There are 3 ways to turn a row about zero (a turn may also mirror it). The second row of each pair is the first, turned, with some noise. The first 27 pairs use one turn. New pairs use 2 turns, one after the other, and a turn may come again.
Known pairs, each followed by its turns in order:
1  -6  3  11  -16  -2  5  15
9  -4  -16  8  5  -1  -2  -14 -> (0)

-2  -9  -1  25  -19  -2  3  57
34  -10  31  29  -39  0  11  9 -> (2)

-1  -13  -19  -40  -31  17  1  21
17  -9  -45  -26  -19  -9  -17  17 -> (1)

-37  1  -3  12  7  14  33  -49
-20  -18  19  -51  41  -15  -5  5 -> (2)

-23  6  -31  10  -19  43  -8  22
-11  4  -29  46  -28  -16  -10  24 -> (0)

-21  7  -20  9  12  20  -22  -5
17  4  -14  -21  -2  -20  -6  26 -> (2)

-5  -8  37  43  -3  -4  0  -18
4  -21  23  -13  -4  -15  -30  -37 -> (2)

0  63  -2  5  1  -10  -12  39
1  -20  -20  32  -21  -46  29  2 -> (2)

19  -9  16  7  63  6  1  -20
-23  28  7  32  48  1  -10  -16 -> (1)

11  40  -35  1  -8  58  20  -42
-11  45  -8  -46  23  -36  46  -10 -> (2)

-41  -6  -2  8  18  -9  8  -29
-3  -15  -2  11  13  13  25  -37 -> (1)

-41  -15  2  22  -10  17  -11  -15
8  12  -23  24  26  13  -4  31 -> (0)

2  1  -9  22  -15  -24  4  -6
3  -16  18  2  -8  13  16  18 -> (1)

6  15  -48  -27  -7  22  2  7
37  -19  -24  -25  13  -3  -28  12 -> (1)

-4  -43  11  -17  -17  63  0  -4
-6  14  6  54  22  -41  33  15 -> (0)

-50  -16  -25  35  1  10  -6  0
-7  15  -26  37  5  34  -22  23 -> (0)

13  -8  -5  -22  6  -3  2  24
-23  -6  4  0  -9  -11  1  -26 -> (0)

0  27  -18  -12  -20  -22  -19  -31
-37  -9  -36  -19  -19  -1  12  4 -> (2)

17  -10  -43  -10  6  1  -13  -5
17  17  -29  -18  0  22  16  15 -> (2)

-23  -7  3  33  19  -5  8  -7
3  5  12  6  16  16  32  -13 -> (1)

-2  11  5  -15  -15  0  -4  -9
4  3  4  -9  8  -17  -10  8 -> (0)

-53  -20  14  4  -7  -9  10  -3
-11  -9  -14  -5  -16  6  45  -34 -> (1)

-63  -17  -3  -14  -37  -33  21  0
-2  38  -32  9  42  0  -51  -18 -> (0)

-45  4  8  5  -17  15  4  5
-1  24  -35  9  19  -5  -14  21 -> (0)

-2  13  -8  -10  -19  -25  -63  -14
13  -45  12  34  -24  -32  -20  -5 -> (1)

-14  12  -29  -8  18  -42  -2  6
-4  -35  -25  7  0  13  14  27 -> (2)

-8  19  -29  -19  -19  0  -44  2
34  -31  -3  4  -14  -28  -21  -2 -> (1)

New pairs. What belongs after each?
51  -5  5  -48  -56  -63  -25  25
24  -31  43  23  -79  35  -8  49 -> (1) (2)

-15  24  5  21  1  -26  -1  -14
-6  1  12  -16  2  31  -17  14 -> (2) (2)

-6  47  -5  -5  14  22  -27  -7
1  -28  37  -29  28  7  -1  6 -> (1) (0)

6  6  -19  24  32  12  -13  -15
5  30  -6  -24  -24  3  3  5 -> (0) (1)

-63  21  11  -11  -12  -38  29  -27
-50  19  -19  24  58  22  4  -12 -> (2) (0)

-13  8  9  -25  2  21  26  5
-18  -30  -10  8  2  -14  20  10 -> (0) (2)

-11  0  -1  -11  11  63  5  -6
-15  -28  -35  37  5  -18  11  -12 -> (2) (2)

-57  -63  15  -15  41  -63  19  41
32  -4  -5  -4  57  18  -7  -105 -> (0) (1)

-29  -13  -5  -18  -7  -17  13  20
-13  -3  -37  11  4  0  22  -13 -> (2) (0)

5  8  -12  1  14  -5  -16  15
9  -1  1  2  6  7  0  24 -> (2) (1)

9  -4  -3  -3  -26  1  32  3
-6  -20  24  9  5  13  -17  11 -> (0) (1)

-46  -8  -44  9  1  34  35  -2
-7  6  9  77  26  3  2  3 -> (2) (2)

1  -9  25  3  49  -49  14  4
-16  5  10  -12  34  8  61  -26 -> (1) (1)

15  63  -20  -2  55  12  29  -37
12  -41  -27  -2  75  35  20  22 -> (2) (2)

5  7  17  -6  -14  -1  -5  4
0  -14  -4  -4  -18  -6  6  -4 -> (1) (1)

11  2  -23  12  -29  -14  19  -8
18  31  25  18  -6  2  -7  2 -> (1) (2)

-15  9  14  -1  -12  -24  -18  8
15  -6  -26  16  16  -16  -7  -4 -> (0) (1)

-28  -26  22  25  -1  20  -36  -19
-14  -7  7  -46  -4  -8  20  -40 -> (1) (2)

-14  -7  63  -22  -41  -36  24  -15
-25  -24  -3  23  73  -19  -34  2 -> (0) (1)

-14  -23  -8  7  27  -20  -2  63
-10  1  18  -65  13  -10  -10  28 -> (0) (2)

-1  -19  -21  63  -10  25  33  -35
16  13  2  7  -28  -41  58  39 -> (1) (0)

26  7  2  -6  -12  17  -9  35
-1  -12  9  -10  -16  -11  27  -25 -> (2) (2)

-7  10  -2  18  -11  -27  -2  0
7  5  7  24  23  -7  -3  -10 -> (2) (0)

-9  19  -21  30  -2  1  14  -22
9  33  -7  9  -27  -9  19  -16 -> (0) (2)

-7  15  0  26  29  7  -28  -47
2  -43  -30  29  23  -20  -22  7 -> (2) (1)

-28  -46  23  6  12  -26  -5  -26
-38  -29  7  25  21  -9  12  30 -> (2) (0)

-12  35  33  2  -63  -1  -46  5
18  -21  -32  47  23  -36  15  49 -> (0) (1)

-19  6  9  4  -28  -2  18  -46
-33  3  8  3  15  -8  -33  29 -> (2) (2)

3  -16  0  -3  -1  -9  13  30
-9  11  -14  -2  -22  -4  -11  -18 -> (1) (0)

9  14  0  24  3  5  -2  -8
7  -7  -8  -14  6  -6  24  15 -> (1) (0)

16  -5  -38  -10  53  2  -2  -15
-23  -13  23  2  -26  47  27  10 -> (1) (0)

-26  11  -7  6  17  -2  3  -26
-21  -6  -23  -12  -19  -15  15  17 -> (0) (0)

-39  15  1  -6  61  4  45  13
-6  48  -31  -18  -27  -37  -25  39 -> (0) (0)

1  11  -1  -29  -24  43  4  -17
-3  -46  -7  33  -20  5  12  -12 -> (0) (2)

